There are 9 hidden switches. A switch that is on adds its own fixed numbers to the row, and there is some noise. The rows also spread widely along 10 directions, which tell nothing about the answers.
In the rows, 128 means zero.
Known rows, each followed by its switches (1 for on, 0 for off):
[156 101 149 147  72 193 127 161 162 119 117  96 184 107 135 163 148 100
  87 124 151 126 165 122 112 146 155 135 146 161  85 118 152 118]
0 1 1 1 1 0 0 0 1
[137 218  94 130 135  97  88  99 127 113  87 143 124 168 159 141 164  76
  92  86 168 145 120 119 135 144 163 157 192  85 148 171 147 125]
1 0 0 0 0 0 0 0 1
[103 173  83  83 160  55 133  48  77 126 101 148 110 103 164 139 109 163
 117 100 146  75  66  88 156  99  75 103 133  69 124 108  54 115]
1 1 0 0 0 0 1 0 1
[132 129 146 164  88  99 130 167  90 168 118 148 157 117 174 138 148 124
 125 123 129 135 126  99 166 126 148 122 196 141 113 161 131 134]
1 0 0 1 0 1 1 0 0
[106  72 148  90  83 160  99 157  98 133  72  97  69  89 120  86 144 154
 165 120 140  98 104  68 112 121 118 170  93 173 123 134  97 118]
1 1 1 0 1 1 1 0 0
[ 98  98  98  89 108 178  47 120 108 102  65 182 102 171 103 124 185 175
 137  70  92 113 140  80  99 161 151 123 132 136 178 133 129 121]
0 0 1 1 0 1 1 1 0
[142 141 117 102 145 154  92 117 117 139 140 116 134 100 130 165 127 100
 125  83 118 132 131 136  96 131  76 146 154 142  78 126 173 134]
1 1 1 0 0 0 0 0 1
[128 124 110 132  83 140 106 142 111 115  79 151 144 127 141 140 167 146
 125 104 120 108 143  79 151 136 168  87 167 141 134 133 157 113]
1 1 1 1 1 0 0 1 0
[135 140 110  86 136 145  64 101 115 119  89 116  87 116 112 128 167 109
 136  76 141 111 118  95 101 135 109 175 129 151 110 147 140 125]
1 1 1 0 1 1 0 1 0
[123 158 151 153  72 125 128 207 145 132  99 139 146 123 159 139 130 183
  96 142 115 151 115 113 156  97 130 187 118 104 172 148  95 105]
0 1 0 0 0 0 1 0 1
[136 167 129 122 162  74 133 103  89 110 115 148 126 129 127 136 135 172
 155  81 154  89 151 134 123 146 115 120 133 125 150 143 107 124]
1 0 0 1 1 1 0 1 0
[164 155 116 147 129 122 159 123 113 131 155 110 147  90 128 150 115 135
 161 107 129 139 158 144 127 128 100 109 145 148  92 136 175 134]
1 0 0 0 1 0 0 0 0
[155 169 113 131 129 102 151  97 132 120 119 107 135  87 158 130  98 160
 120 127 172 106 110 105 157  95  94 142 112  97 134 138  78 101]
1 1 0 0 0 1 1 1 0
[153 159  97 153 120 109 143 140 114 142 137 118 121  88 135 136 145 156
 179  95 104 126 143  99 148 124 124 110 156 155 110 142 178 130]
0 1 1 0 1 1 0 0 0
[105 171 105 121 116  94  86 150 110 139  87 187 142 141 130 164 150 182
  97 100 100 134 114 135 124 137 102 183 129 104 179 141 106  94]
1 0 0 1 1 0 0 0 0
[117 101 174 118  60 125 120 157 127 136  99  91 160 101 115 131 167 128
  97 132 153 114 134 135 125 139 125 188 100 169 103 151  86 115]
1 0 1 1 1 0 1 1 0
[158  86 223 125 150 169 114 190  86 146 145 129 160 122 156 155 132  91
 131 111 139 124 188 132  95 129 110 111 179 173  58 137 156 160]
1 1 0 0 1 0 0 1 1
[164 108 120 139 109 156 146 137 111 144 129  85 128  77 130 124 122 101
 152 128 149 122 140 111 121 118 111 114 141 162  76 128 156 124]
1 0 1 0 1 0 0 0 0
[114 180 111 139 103  82 164 154 127  96 104 132 115 111 120 126 127 239
 176 120 100 117 132 122 160 120 128 136  84 125 188 136 128 110]
0 1 0 0 1 0 0 0 0
[154 138 123 125 153 124 161 104 101 118 149 131 149  90 151 159  80 177
 167  99 125  96 160 132 124 124  80  73 144 121 101  99 139 137]
1 1 0 0 0 1 0 0 1
[134 140 133 140 125  82 196  90 112 126 164 109 184  88 122 161 125 168
 147 114 141 103 156 158 138 143 100  94 112 142  97 116 109 133]
0 0 0 1 1 0 1 0 0
[134 165 151 126 133 122 108 173  99 132 129 127 123 124 125 152 152 137
 164  64 115 127 159 138 103 152 122 166 154 170 122 153 176 131]
1 1 1 1 1 0 0 0 1
[162 129  99 140  94 155 138 145 114 145 121 110 110  79 170 115 117 144
 151 121 127 127  97  55 155  83 124 107 159 136 103 137 140 120]
0 1 0 0 0 1 1 0 1

New rows, each followed by its switches (1 for on, 0 for off):
[157 127 137 152  91 140 163 135 135 123 124  94 162  91 136 138 114 128
 120 142 174 113 147 136 130 131 132 127 124 149 111 126 125 104]
1 0 0 1 1 0 0 0 0
[118 145 115  92 183  83  84  78  63 138 106 178 104 136 159 141 152 127
 138  73 133  74 105  85 132 131 110  94 192 122 116 135 119 137]
1 1 0 1 0 1 0 1 0
[157 115 167  98 150 105 121 126  80 166 138 110 130  83 143 142 131 116
 120 100 155  83 117 129 102 112  68 155 142 166  62 139  89 132]
1 0 0 1 1 1 0 1 1
[118 108 168 123 159  93 155  89  87 136 158 131 175 109 136 171 146 120
 142 107 137  81 160 144 116 155 109  67 162 162  58 106 128 162]
0 1 0 1 1 0 0 0 0
[ 95  96 192 104  95 105  94 213  71 160  62 126  75 113 154  92 155 159
 135 119 135 100  97  72 124 108 125 197 118 148 139 153  58 124]
1 1 1 0 1 1 1 0 1
[ 66  76 131  48 112 153  31 111  74 138  70 153  69 143 111 116 215 100
 129  89  93 115  82  60 100 145 130 158 151 164  95 144 131 160]
0 1 0 0 1 0 1 0 0
[157 156  97 142 128 162 141 135 141 116 114 133 132  96 159 141  75 165
 121 128 156 116 120 105 130 104 101 135 115  99 163 113 118  69]
1 1 0 1 0 0 0 0 0
[112 100 173 148  63 108 103 165 104 132  48 125 124 141 182 104 188  74
  92 162 183 112 119  61 170 136 217 122 209 138 111 158 112 147]
1 1 0 0 1 1 0 0 0
[102 159 113  89  94  85 123  76 102 112 110 115 133 108 115 149 167 158
 148  81 116 113 120 125 139 149 117 129 123 144 101 135 134 150]
1 1 0 0 1 0 1 0 1
[152 129 146 145  65 146 128 187 140 131  95 103 138 100 134 121 131 147
 105 149 154 127 121 115 140 108 131 183 106 149 140 157 108  89]
1 0 0 1 1 0 0 1 0
[149 123 126 131 148 116 105 114  85 152  98 166 144 121 186 143 147 100
  95 111 158  94 118  59 148 115 136  85 206 121  96 130 109 121]
1 1 0 1 1 1 0 1 0
[125  87 139 109  89 146 113 123 100 134 118 106 142 107 122 127 150 119
 142 116 121 119 142 116 129 134 117 111 140 161  84 137 140 147]
1 0 1 0 0 0 1 1 0
[126 170 125 144  88  57 158 116 124 127 129 107 168 101 121 158 148 152
 133 125 125 128 139 165 159 141 117 140 132 136 112 149 139 142]
1 0 0 0 1 0 0 0 0
[130 170  78 117  85  84 166  53 116  93 133  71 116  82  97 126 137 175
 219  85 127  91 134 147 148 156 132 100 117 183 110 134 177 144]
1 0 0 1 0 1 0 0 0
[ 55 108 143  73 118  96  52 161  67 153  77 180  68 136 124 122 181 180
 150  97  63  94  70  92 121 127 108 173 128 160 150 137 102 132]
0 1 0 1 0 0 0 0 0
[129 136 144 125 105  99 116 161  91 133  91 140 120 125 139 118 150 151
 130 128 130 119 127 108 147 114 133 132 144 136 134 154 115 126]
1 0 0 0 1 0 0 1 0
[135 119 182 161 115 131 136 184 116 130 109 144 160 129 158 145 126 155
 124 130 159 116 170 125 124 145 145 134 152 139 145 133 117 116]
1 1 0 1 1 1 0 0 0
[107 166 110 124  88 103  88 128 115 143  92 138 122 127 153 134 171 113
 115  99 131 135  87  92 157 129 144 169 170 133 132 165 137 115]
1 1 0 1 0 0 1 0 0
[101 166  60  88 108  99  94  83 108 119  78 152 102 105 121 142 151 180
 128  91 106 100  73  89 138 126 104 150 118 120 149 125 116  97]
1 1 0 1 1 0 0 0 0
[162 110 106 146 146 167 147 141  85 154 147 127 110  93 164 112 115 118
 172 109 140 122 115  70 131  97 123  76 171 154 100 135 153 120]
0 0 0 1 0 0 1 0 0
[119 142  80  81 179 156  82  76  84 110 105 156  92 146 105 137 165 134
 155  32 125 108 134  94  74 161 113 114 139 129 133 127 136 128]
0 0 1 1 1 0 1 0 1
[177 108 134 131 142 199 118 122 109 120 137 100 116 108 125 124 123  84
 169  99 162 137 172 116  86 147 125 118 161 169  84 140 186 140]
1 0 0 0 1 1 0 0 0
[118 121 178 143 161  75 122 169  87 167 103 165 121 132 179 121 124 142
  94 153 156 101 110 111 135 102 108 147 154  93 146 133  43 122]
0 0 0 0 0 1 0 0 0
[123 129 126 117 126  91 112 112 104 124  87 153 128 125 151 129 161 146
 107 124 142  91 113  76 152 116 137 107 153 112 124 134  89 129]
0 1 0 0 1 1 0 1 0
[155  96 156 160  73 173 161 175 117 125 129  90 143  85 147 126 126 130
 174 135 143 121 162 104 138 129 160  93 153 194  93 133 183 127]
1 1 0 1 1 0 0 0 0
[121 153 154 124 132  96 129 125  92 128 121 120 129 126 127 131 150 123
 150 102 150 134 147 139 122 149 120 154 137 140 118 158 126 145]
1 0 0 0 1 0 1 0 0
[127  56 177 130  66 198 128 155 134 113 106 114 185 106 128 154 130 130
 113 146 141 112 177 132 108 157 144 110 130 174  91 102 142 127]
1 1 0 1 1 0 0 0 0
[150 121 107 121 113 166 104 134  95 132 114 135 104 108 138 111 130 152
 171  87 126 119 125  83 125 116 121 122 146 158 129 150 149 118]
1 0 0 1 0 1 1 1 0
[100 113 104  84  50  98  98 105 127 160  81  91 104  57 138 122 140 146
  95 150 130 104  28  85 156  87  76 215  88 136  98 134  53 107]
1 1 0 0 0 1 1 0 0
[140  95 142 110 115 110 149 148  86 148 112  89 102  84 148  98 123 139
 142 143 142  75  98  86 147  81 109 101 125 152  87 122  79 128]
0 0 1 0 0 0 0 1 1
[167 174  85 121 252 124 130  77  65 145 163 173 115 105 162 160  92 120
 168  61 136 116 138 101 103 115  51  68 185  96  99 118 161 121]
1 1 0 0 1 0 0 0 0
[155 105  71  97 177 202  77  81  93 134 140 157 111 101 127 156 115 123
 176  60  90 121 150  91  81 140  70  71 176 144  84 100 206 136]
1 1 1 0 0 1 0 0 0
[139 124 175 113 202 139 100 118  87 138 157 146 135 137 130 156 119 100
 151  79 144 126 181 173  69 164  77 138 162 140  98 134 145 157]
1 0 0 0 0 1 0 0 0
[142 142 120 131 110 122 130 175  96 141 113 106  78  91 133 110 155 167
 199  80 108 103 116  80 132 116 138 138 143 189 120 149 159 124]
0 1 1 1 1 1 0 0 1
[ 88 107 131 120  68  97  77 147 100 149  73 182 155 141 147 156 169 156
  87 128  96 115 108 116 147 147 138 137 171 125 136 131 107 130]
1 0 0 1 0 1 0 0 0
[126 174 135 131 177  47 131 114  79 160 123 161 134 117 155 151 133 149
 113  85 161 106 110 127 126 131  81 164 144  99 139 146  62 111]
1 0 0 1 1 1 1 0 0
[122 168 128 123 100 104 127  99 121 113 109 100 132 112 128 134 163 113
 138 105 157 132 129 119 143 145 139 159 132 141 111 158 140 138]
1 1 0 0 1 0 1 0 0
[147 146  98 132 131 132 119 106  93 140 124 102  85 106 140 108 182  85
 188  72 137 131 125  57 138 134 157 105 189 171  80 163 191 154]
0 1 1 0 1 1 1 0 0
[ 95  73 195 107 104  99 119 157  73 112  87 132 124 138 110 111 164 178
 173 117 123  80 182 131 121 163 148  96 127 172 124 128 110 165]
1 0 1 0 1 1 0 1 0
[102  83 180 102 173 164  89 159  69 132 108 172 120 147 130 141 141 139
 149  84 120 122 174 110  76 157  99 123 145 137 123 121 128 143]
1 1 1 0 1 0 1 0 0
[ 83 112 226  87 208  82 110  84  91 113 145 147 170 160 109 180 164 101
 113  90 149  87 195 200  65 195  91 133 140 140  82 110  94 183]
0 1 0 0 1 0 0 0 0
[123 118  83 119 106 140 115 102  86 126  96 140 121 117 132 126 157 131
 151  87 128 114 125  74 133 144 143  83 160 139 119 129 148 121]
1 0 1 1 1 0 1 0 0
[133 132 142 147 120 140 145 166 110 111 104 130 111 120 147 115 133 157
 157 124 151 104 137  86 136 122 162 111 135 143 153 134 130 110]
0 1 0 1 1 0 0 0 0
[ 95  76 106  81  83 136  65 113  84 160  75 156 110 107 137 127 153 143
 103 126  99 112  70  71 130 116  94 143 141 125 108 122  86 127]
1 0 0 0 0 1 1 0 0
[117 143 110 121 101 116 111 146  96 142 111 135 103 105 128 132 173 148
 164 100  92 117 101  89 142 126 140 131 152 173 116 146 164 132]
0 1 0 1 1 0 0 0 0
[ 96 165 155 107 123  89  92 128 113 108  98 136 109 148 117 138 159 158
 153  91 127 120 145 154 118 162 126 184 128 140 155 156 133 144]
1 1 0 0 0 1 0 0 0
[171 153 146 164 130 137 138 192 124 138 155 117 140 103 125 143 144 149
 171 101 102 148 168 127 130 115 118 137 142 169 116 158 195 126]
0 1 1 0 1 0 0 1 0
[133 148 156 167 117 129 122 193 125 143 130 161 160 134 162 156 140 132
 119 133 108 155 152 125 149 122 142 133 181 127 132 150 161 133]
0 1 0 0 0 0 0 0 0
[147 107 102  95 157 154 111  68  65 139 129 129 105 108 152 124 127  99
 170  76 139 107 126  82 108 130 106  60 193 138  66 124 153 159]
1 0 0 0 0 1 1 0 1
[123 106 181 125 123 114 164 140  80 117 108 101 114 125 148  95 140 134
 159 128 171  92 146  98 134 130 162  90 140 145 109 137  87 151]
0 0 0 0 1 0 1 0 1
[114 122 112 101 126 132 107  79 121 105 103 156 155 115 118 174 134 174
 117  91 126  93 146 130 104 160  97 123 118 122 128 100 114 115]
1 1 0 1 1 1 0 0 0
[158 155  93 154 112 178 145 158 121  96 125 124 102 121 108 114 137 181
 214  88 109 139 168 108 119 139 162 105 128 169 163 148 208 115]
0 0 0 1 1 0 0 0 0
[137 168 114 137 122 137 151 100 141  70 100 108 134 137 107 124 124 160
 146  98 180 126 180 136 116 165 151 130  96 100 177 134 123 108]
1 0 1 0 1 0 1 0 0
[ 96 118 145  87 131  98  52 124  85 163  84 150  97 130 155 132 170  89
 100 113 131 110  78  96 121 127 106 177 177 135  97 146 104 144]
1 1 0 0 0 1 0 0 0
[215 159 114 187 189 169 150 152 107 137 163 126 135 108 169 133 125 100
 179  77 163 125 182  75 128 116 149  59 211 153 105 150 204 118]
0 1 1 1 1 1 0 1 0
[114  91 166 142  88 169  93 193 100 136 101 171 148 147 143 140 144 158
 138 105 107 146 168 117 112 154 145 135 163 149 152 141 145 133]
1 0 0 1 0 1 1 0 0
[142 167 110 166  81 134 144 190 137 128 102 133 122 109 153 120 136 177
 138 131 116 159 116  80 168  97 149 158 123 121 172 162 139  99]
0 1 0 0 1 0 1 0 0
[119 109 155 103 115 124  82 142 112 174 117 124 129  90 145 154 141 108
  95 124 135 106  89 127 109 118  74 205 138 161  85 135  98 121]
1 1 0 1 0 1 0 0 0
[117  88 136 103 160 140 122 122  95 135 131 139 132 115 117 142 118 147
 139 119 114  97 144 135  94 134  80 106 122 129 109  98 110 135]
0 0 1 0 0 0 0 0 0
[135 107 157 126 158 129 159  96 101 120 129 109 141 116 138 123 126 114
 129 128 185 101 148 119 113 134 119  97 126 121 100 122  83 141]
0 0 0 0 1 0 1 0 0
[109 126 108  84  93 117 107  88  91 118 121 126 118  97 114 145 149 180
 193  70  75 112 127 115 131 141 103 107 138 166  93 127 166 162]
1 1 0 0 0 1 1 0 1
[ 96 123 184  94  93 100 114 116 119  97 106 120 149 144 117 141 171 169
 134 101 123  98 158 144 129 151 142 136 118 147 121 138 100 165]
0 1 0 0 0 1 1 1 1
[140 161  25 113 123 141  85 103 112 140  95 148  73 108 133 111 149 152
 154  79  98 138  77  53 141 105 114 135 145 110 152 147 144 104]
0 0 1 0 0 1 1 0 0
[153 190 163 159 134  96 130 191 122 150 128 105 133 127 160 136 128  93
 113 114 168 146 138 152 126 119 123 201 158 122 133 173 128 117]
1 0 1 0 0 0 0 0 1
[131 136 175 128 158 113 104 162  76 114  81 147  84 150 156  97 152 137
 168 103 162 103 149  81 129 131 163 122 168 137 152 163 127 139]
1 1 0 0 1 1 0 1 0
[118 172 127 132  85  67 119 129 130 117 110 114 154 126 116 148 160 147
 122 112 118 128 139 159 159 145 134 159 132 135 133 159 138 132]
1 0 1 0 0 0 0 1 0
[151 140 115 144 173 171 125 138 110 112 128 189 156 128 151 170  97 170
 137  86 123 128 173 116 102 139 105  83 153 105 156 106 155  97]
1 1 0 1 1 0 0 0 0
[115 161 126 156  47  76 135 205 118 152 102 120 135  99 117 136 158 184
 149 122  91 137 119 135 164 125 137 186 117 167 149 166 145 105]
1 0 1 1 1 0 0 0 0
[119 176 101 113 149  83 105  81  98 134 132 131 123 115 127 153 158 133
 162  52 124 109 124 120 127 156 104 143 158 143 115 148 150 135]
1 1 1 1 0 1 1 0 0
[147 146 128 119 143 111 132 117  95 141 107 122 115 101 156 122 117 134
 119 107 175 115 111  99 124 110  97 152 133 101 120 141  73 114]
1 0 0 0 1 1 1 0 1
